The rows come from 5 hidden closed curves, with some noise, and rows from the same curve form a group. Each curve winds through 10 dimensions. The rows are also pushed far along 5 directions, which tell nothing about the answers.
In the rows, zero is written as 128.
Known rows, each followed by its group:
[156 122 115 161  71 123 128 109 106 107 130 130 124 176 125  97 106 144
 130 100] => (3)
[ 90 157 128 123 114 154 139 127 112 117 111 115 113 157  95 104  99 138
 113 123] => (0)
[123 120 167 159 127  86 125 147 160 157 135 137 126 138 135 160 158 135
  67 145] => (3)
[ 77 128 218 159 172 133 126 180 142 194 138  90 117  97 112 205  63  86
  46  74] => (1)
[116 123 136 126 113 112 116 136 149  96 102 124 130 138  90 113 151 133
 105 146] => (4)
[112 126 184 131  69 206 151 189 106 141 108 111 166 173  84  92  49 151
 150  75] => (3)
[151  42 125 119 120  58  89 150 140 143 141 139  91  87 139 131 176 172
 126  93] => (2)
[136 134 118 132 136 107 119 126 120 109 142 114 157 131 125 102 128 141
  81 119] => (1)
[114 149 162 136 113 179 152 130 135 116  87 146 129 133  93 109 111 139
 168 138] => (4)
[154 100 116  98  77 158 133 132 113 138 121 137 128 170 119 106 129 165
 218 131] => (3)
[165  89 123  83 101  71  99 120 153  99 136 151 127  97 133 110 236 212
 166 124] => (0)
[121 146 156 197 162  76 161 139 149 128  97 143  80 106 133 162 130  62
  28 186] => (2)
[ 99 137 128 110 122 143 127 134 141 114 134 109 138 134  96 143 123 109
 141 126] => (4)
[164  72 125 117  93  92  97 136 119 154 160 121 137 152 145 136 143 165
 125  75] => (1)
[120 136 113 103 100 143 122 111 127 112 124 129 122 129 163 119 140 132
 179 140] => (1)
[146 139 146 183 114  93 106 140 134 130 122 131 110 145 131 120 120 138
  77 107] => (3)
[152 131  96 123 137 140 100 116 123 115 114 133 127 110 144 115 132 130
 161 122] => (2)
[165  93  84  61 134 113  80 138 112 112 137 128 130  86 168 114 152 184
 179  70] => (3)
[ 73 163 197 121  99 162 134 165 163 152  83 148 110 132 100 155 164 181
 134 150] => (0)
[164  65 156 125  49 107  74 171 135 110  82 140 129 152 129  84 144 187
 131  75] => (4)
[ 91 166 135  83 187 164 173 137 144 125 129 146 102  38 130 210 156  85
 158 119] => (3)
[117 138 136  93 126 146 157 113 123 131 114 143 107 145 121 133 144 151
 156 134] => (0)
[ 95 163 188 161 133  96 137 185 160 138 110 134 108 146 118 134 126 117
  38 134] => (4)
[167 141 117 106 155 131 135 106  99 122 155 112 168 142 160 128  81 115
 134 109] => (3)
[ 83 156 149 149 123  93 129 120 154 115 154 108 105 118  99 152 147  77
  77 136] => (0)
[171  93  91 123 114 129 121 135  77 111 173  88 147 103 123  97  65 135
 174  74] => (4)
[115 122 110 135 152 127 127 118 130 149 152 112 143 128 141 132 126  87
 107 152] => (4)
[133 188 109 137 168 154 179 115 118 108 145 129 140 102 140 150 100  75
 154 165] => (2)
[118 127 156 135 154 110 133 120 142 141 123 129 101 100 161 192 121  78
  94 116] => (1)
[148 100 156 133 131 147 113 155 130 151 159 122 158 138 122 144  78 132
 154  35] => (0)
[161 105  96 124 170 109 113 118 133 125 139 127 142  93 156 167 133  68
 115 124] => (1)
[116 127 133 114 138 118 104 122 147 124 119 124 149 123 147 143 159 136
  90 127] => (1)
[140  94 136 135 147  66 113 125 139 129 146 135 108  87 125 124 171 162
  98 121] => (2)
[145  93  95  71 131 171 131 116 124 145 141 140 129 105 142 149 149 144
 252 129] => (1)
[ 95 124 119 186 105 124 122 131 146 129 123 129 124 132 129 128 142 104
  79 157] => (2)
[107 164  86 106 141 163 150 121  99 115 108 112 111 112 137 108 102 114
 164 188] => (1)
[149  75  96 120 131 109 107 120 128 152 158 125 146 122 152 121 160 126
 134 133] => (4)
[137 119 153 132 110 150 143 138 135 149 106 159 124 154 122 153 130 170
 146 109] => (0)
[139 147 137 148 137 119 111 141 133 137 121 135 110 124 133 135 122 145
 123 112] => (3)
[132 113 113 167 109 120 139 129 111 126 109 120 104 119 118 112 127 113
  88 150] => (3)
[119 165 161 177 102 142 157 151 140 126 112 143 140 188 104  87 103 100
  94 155] => (4)
[150 109 102 105 130 130 136 113  99 107 126 129 112  99 132 100 120 162
 170 107] => (1)
[131 152 119 131  64 143 119 114  89 106  99 116 139 190 134  25 105 186
 124 150] => (0)
[135 112 146 125 106 118 126 163 141 128  98 143 132 146 157 108 139 146
 115 139] => (4)
[119 132 100 143 113 138 144 151 127 118 126 148 119 120 137 106 126 129
 163 160] => (2)
[123 131 184 145 107 167 140 179 120 188 119 129 129 186 106 128  70 142
 126  94] => (4)
[123 128 127 126 148 142 128 120 123 153 131 119 140 127 128 157 123 149
 127 143] => (0)
[ 54 199 148 119 185 176 173 114 132 141 107 121  98  95  91 170 109 113
 134 186] => (2)
[ 78 176 176 126 154 168 179 147 137 155 115 108 119 164  71 159  81  95
 121 168] => (1)
[126  91 142 128 116 112 103 171 110 151 138  95 117 106 148 132  91 133
 101  79] => (1)
[120 146 129 132 155  96 130 154 154 105 132 133 106  91 129 158 139  77
 108 125] => (2)
[104 137 146 136 139 157 122 164 145 143  86 135 137 137 125 139 117 129
 105 142] => (2)
[188 108  38 105 153 125 109  69  97 105 190 123 161 111 166 108 120 122
 209 106] => (0)
[148  75 152 186  85 103 105 162 154 164 119 150 141 167 121 132 152 152
  79 127] => (2)
[149  51 155 146 102  95  93 165 137 156 118 137 122 104 140 109 163 179
 100  99] => (1)
[ 81 168 116 120 140 197 156 151 136 141 137 144 117  82 137 167 120 116
 209 137] => (2)
[146 153 117 128 130 106 149 121 120  88 134 125 120 128 137 117 110  76
 125 136] => (3)
[132 158 127 152 162 143 126 127 122 119 121 111 131 110 120 139  79  80
 112 118] => (2)
[106 161  91 110 112 133 142  95 143 106 110 171  96 119 159 132 197 151
 176 191] => (2)
[133 110 145 171 112 119 143 156 109 127 147  99 129 117  92 122  78 112
 102 104] => (4)
[121 144 152 118 128 163 167 164 127 130 143 131 129 103  99 147 104 142
 187 103] => (4)
[130 154 137 123 149 102 141 151 138 127 143 133 115  98 162 155 128  96
 128 142] => (3)
[116 130 132 119 157 162 163 144 142 140  95 137 127 108  91 162 147 107
 144 188] => (4)
[ 88 144 136 175 160 101 129 129 174 122 103 148  89 105 102 167 163  67
  67 169] => (2)
[149 122 133 158 118 112 137  97  93 135 160 101 147 151 143  95  85 135
  99 119] => (0)
[164 132 151 147  82 101 118 144 143  96  88 160 134 177 136  85 150 162
 101 125] => (0)
[156 108 143 144 105 134 134 164  93 118 156 103 162 141 120  91  53 143
 118  47] => (1)
[137 163 101 142 117 202 157 129 122 103  75 156 167 178  87  47 114 160
 197 212] => (2)
[ 95 163 107  60 154 203 137 165 127 120 110 121 151 104 114 105 119 155
 218 151] => (4)
[135 136 145  72 148 181 152 140 113 137 127 128 159 124 132 144  99 134
 183 101] => (3)
[136 125 124 125 149 157 135 137 135 139  92 141 137 136 117 153 123 100
 133 155] => (1)
[142 145 163 178 131 121 159 130 124 140 121 137 126 146 122 141 100 119
  80 137] => (4)
[108 116 180 138 107 160 149 152 128 170 130 130 140 157 112 147  98 176
 132 103] => (2)
[208 117  63 159 149  37 122  57  97  86 177 122 133 112 214 114 134  74
  78 137] => (1)
[130 149 148 137 121 150 129 140 129 141  99 141 131 156 134 144 118 148
 110 118] => (3)
[123  95 164 130 136 132 106 185 131 176 156 122 119 101 152 184  88 119
 122  28] => (0)
[114 127 214 158 136 160 134 195 148 188 135 123 159 136 123 182  74 108
  89  68] => (1)
[149  63 131 126  78 105  94 163 127 157 128 118 118 143 125 125 150 149
 124 108] => (3)
[161 135 116 114 120 104 120 131 132  96 130 145 133 126 152 114 147 136
 140 110] => (0)
[146 129 124 125 141 121 121 151 102 116 180  76 164 112 118 122  64 105
 122  76] => (2)
[113 127 172 121 152 143 126 194 140 150 122 121 140  95 112 135 111 153
 114  96] => (4)
[160  81 129 142 116  78  83 125 135 124 139 143 128 103 135  98 175 193
 102  80] => (0)
[ 96 163 131 146 125 158 136 102 106 134 129 102 136 143 117  89  91 128
 120 161] => (0)
[138 137 110 118 137 100  93 107 115 111 155  97 146 140 143 101 110 107
  96 100] => (0)
[149 105 146 122  94 152 138 184 127 129 128 137 160 146 127 105 112 164
 156  85] => (3)
[174 129 124 145 134  74 106 124 145 118 151 140 119 117 152 157 161  96
  95  93] => (3)
[146 121 110 125 155 133 120 125 139 119 110 138 143 109 147 149 136  84
 125 142] => (1)
[145 102 157 132  79 115 104 154 151 152  98 156 138 184 134 102 171 203
 128 150] => (3)
[117  91 149 105 140 116 106 163 149 133 166 110 155  59 155 183 143 131
 123  59] => (4)
[135 135 126 106  99 154 110 130 132 132 122 133 164 189 131 119 128 149
 149 120] => (0)

New rows. What belongs after each?
[157 114 152 119 101 113 116 161 143 118 112 156 120 124 121 123 158 165
 149  92] => (4)
[124 110 147 120  56 134  96 130 127 122 104 118 139 188  90  66 139 203
 150 128] => (0)
[105 128 125 161 135 115 152  81 158 136  79 184  88 104 129 156 233 147
  89 226] => (1)
[151 147 110 166 119 125 119  95 132 116 152 141 160 142 147 125 132 127
 129 135] => (0)
[154 117 138 138  71 142 135 149 118 136  70 142 138 219 117  63 124 177
 124 180] => (1)
[139 162 108 138 143 129 150  85 111 113 115 126 106 141 152 140  95  69
 136 169] => (1)
[ 81 164 166 122 132 192 166 153 107 137 116  97 137 152 102 128  31 135
 153 117] => (4)
[ 85 125 159 117 135 130 107 144 145 159 137 118 114  97 123 139 154 139
 118 117] => (0)
[111 136 157  88 137 160 104 181 154 157  95 146 135 137 121 129 147 154
 145 118] => (4)
[100 120 192 129  87 135 137 194 187 143  47 179 111 158 129 122 195 168
 106 177] => (4)
[116 117 149 171 139  88 112 122 136 127 126 124 105 107 102 120 137 138
  54 110] => (0)
[132 116 114 111 123  92 130 108 124 122 140 118 105 135 121 121 157 141
 123 148] => (1)
[125 118 104 104 139 120 117  93 118 124 110 125 105 122 141 123 143 151
 147 158] => (4)
[111  97  89 134 129  85 107  78 142 115 139 115 110 108 139 140 180  89
 100 172] => (4)
[122  95 150 117 133 149 118 164 143 161 156 121 150 100 110 171 130 109
 149  79] => (4)
[115 137 141 100 129 139 111 151 128 139 101 133 113 117 132 122 138 166
 138 123] => (1)
[146 135 105 142 128  94 120  70 142  74  95 143 130 129 141 114 174 108
  96 179] => (4)
[139 123 143 145 134  61 113 131 150 103 115 132 101  98 129 124 177 121
  63 140] => (2)
[153 129 212 189 104  92 116 183 153 135 100 132 130 174 108 135  98  96
  21  71] => (3)
[126 121 149  89 113 163 148 162 118 138 128 114 150 154 119 110 102 150
 169 118] => (0)
[126 106 141  83 124 110  94 147 138 149 164 124 121  73 154 172 170 182
 163  75] => (0)
[139 137 116 127 135 106 157 126 134 119 114 152 115 116 139 123 171 140
 128 198] => (2)
[116 164 122 129 166 153 163 117 119 140  99 137 106 127 134 126 110 103
 138 191] => (4)
[ 95  97 131  97 119 122 101 149 136 141 147 101 116  99 118 149 143 141
 134  95] => (1)
[151 133 113 140 148 129 120 118 135 125 114 162 140 136 130 109 140 158
 146 147] => (2)
[141 119 133 153 120 125 146 164 120 159 131 126 126 162  95 103 117 134
 114 152] => (4)
[144 132 126 169  63 151 137 136  96 100 115 124 134 167 110  59  80 150
 133  98] => (3)
[174 109 113 129 119  90 122 103  76 103 141  92 118 135 149  84  68 137
 118  94] => (2)
[105 117 156 169 142  86 117 128 142 131 122 123  94 105  97 132 140 124
  51 116] => (0)
[136 144 165 132 122 149 160 134 134 118  84 170 127 143 128 106 135 172
 138 136] => (3)
[137  87 104 120 150 105 104 101 129 139 146 126 137  96 121 142 174 154
 111 122] => (1)
[123 135 154 107 103 118 129 147 129 120 132 110 116 140 126 153 111 119
 126  92] => (2)
[147 149 138  94 119 161 127 139 136 106  91 139 150 164 105 117 116 164
 187 132] => (0)
[162 129 114 145 118 113 126 111 107 105 186 105 173 144 129 105  90 126
 130  84] => (2)
[137 110 123  99 146 161 129 173 136 153 139 122 143 102 103 161 127 128
 189 122] => (2)
[132 122 141  91 181 117 133 166 140 145 194 115 147  73 112 183 131 115
 136  57] => (1)
[138 157 139 129 150 143 144 145 124 116 113 122 130 125 111 129  94  87
 121 122] => (3)
[138  72 109 131 128  67  98 126 139 134 119 141  86 100 137 125 180 152
 109 140] => (2)
[100 163 144  94 153 133 126 130 159 120 115 135 130 125 116 144 167 117
 123 143] => (0)
[134 129 108 138 143 109 129 101 128  91 118 123 131 107  98 103 149 135
 115 164] => (4)
[147 162 115 162 107  90 134 119 117  90 126 101 140 193 135  74  92  73
  69 177] => (1)
[107 144 133  84 178 106 122 109 136 138 150 126  91  63 152 174 164 122
 128 110] => (0)
[140 111 133 158 156 115 123 107 127 149 138 120 132 112 123 151 128 124
  95 129] => (2)
[152 142 108 121 141 106 122 117 107  92 133 107 130 112 131  95 112 122
 123 130] => (2)
[101 144 196 110 135 178 129 199 157 157 107 121 146 151  77 158  87 110
 143  87] => (1)
[112 174 187 168 179 100 164 170 164 139 146 121 132 102 120 184 112  31
  49 148] => (3)
[150 112  94 107 109 142 101 141 114 125 159 110 172 138 126 105 119 158
 171 106] => (2)
[131 132 150 161  99 113 123 157 135 117 125 109 151 160  98 101 113 124
  79 132] => (2)
[112 145 130 155 150  69 112  99 155 129 150 135 114 123 161 151 172  91
  52 145] => (4)
[167 126 108  90 139 164 152 108  91 105 147 110 180 152 118  98  71 125
 180 100] => (3)
[111 118 155 125 137 129 101 159 182 145  87 167  94  78 126 174 204 136
 131 127] => (2)
[ 97  88 200 116 129 115 116 185 192 147  91 156 105  76  77 168 214 180
 113 115] => (4)
[137 130 157 129 107 103 120 163 146 127 129 122 135 159 139 114 133 117
 107 129] => (1)
[160 126 111  87 123 116 127 139 118  98 142 127 127 113 149 118 122 114
 173  99] => (3)
[178  86 154 124  86 118 117 178 113 128 157 124 146 129 124 112  96 178
 164  34] => (4)
[143 141 134 139 111 134 148 135 140 108  62 149 131 196  83  89 142 133
 111 203] => (4)
[ 73 133 121 118 166 167 168 100 142 142 143 122 113  67 104 202 148  80
 167 173] => (4)
[115 113 135 140 105 114  92 124 134 122  96 112 125 163 102  94 124 130
  86 138] => (4)
[105 140 173 180 115  90 150 159 168 125  94 148 115 145 138 135 157  93
  31 180] => (4)
[119 178  82 105 166 159 148  81 110 108 124 122 129 112 130  93 129 124
 183 204] => (1)
[123 122 104 123 110  99 106  90 121 109 156 101 129 130 112 102 150 143
 130 144] => (0)
[167 139 123 116 130 136 122 138 119 110 110 132 137 140 127 107 114 119
 146 110] => (3)
[ 84 123 156 145 153 134 116 163 172 147 110 141 103  99 102 177 144 103
 105 117] => (2)
[113 116 115 161 158  71 114 111 149 145 160 117 124 117 153 151 160  61
  38 159] => (4)
[140 110  78 137 109  93 124  58 135 114 118 171 112 137 158 103 221 181
 135 201] => (2)
[101  99 199  94 100 162 111 218 162 171  87 141 123 138 138 165 125 139
 141  79] => (4)
[101 140 123 147 150 131 161 122 120 126 124 125  99 113 101 123 103 114
 134 169] => (2)
[127 118 141 135 105 138 115 126 124 147 104 126 138 162 115 121 129 180
 121 149] => (0)
[126 145 127 124  80 148 138 112  96 104  96 114 127 199 101  51  90 180
 144 147] => (1)
[135 127 117 134 115 136 109 126 138 115 113 126 167 149 154 121 135 110
 104 144] => (1)
[150 139 128 152 121 120 126  86 109 116 119 114 154 171 131 101 108 143
  83 139] => (2)
[137 140 166 157 132 148 122 164 133 129  88 118 135 148  93 119  78 108
 101 114] => (2)
[135 133  92 109 170  82 107  95 127 100 197  98 130  61 167 161 133  71
 126  89] => (1)
[163 157  54 145 119 105 123  48  75  88 140 113 130 156 143  32 118 149
 139 191] => (1)
[ 74 153 142 111 157 167 135 146 154 161 115 131 131 132 121 147 138 103
 128 170] => (4)
[140 133 149 152 161  98 150 147 135 125 131 111 134 144  96 154  96  72
  59 132] => (4)
[122  87 156 109 156  98 132 137 174 168 107 160  75  89 122 199 211 117
 135 158] => (1)
[121 140 159 175 109 167 156 145 132 133  98 137 153 164  86 109 114 138
  89 138] => (3)
[135 118  83  97 137 137  98 115 114 137 143 115 154 146 161  95 124 128
 153 137] => (4)
[173 129 139 144 121 146 124 122 125 129 102 151 160 177 124 104 112 138
 133 125] => (1)
[ 83 134 187 115  98 178 119 204 155 155 102 138 117 143  92 165 108 157
 146  59] => (0)
[124 128  50 128 131  90 107  51 131  98 154 126 120 116 136 124 199 121
 129 187] => (2)
[ 84 190 134 129 146 189 179 109 122 135 119 130 116 149 118 174  77  91
 162 158] => (2)
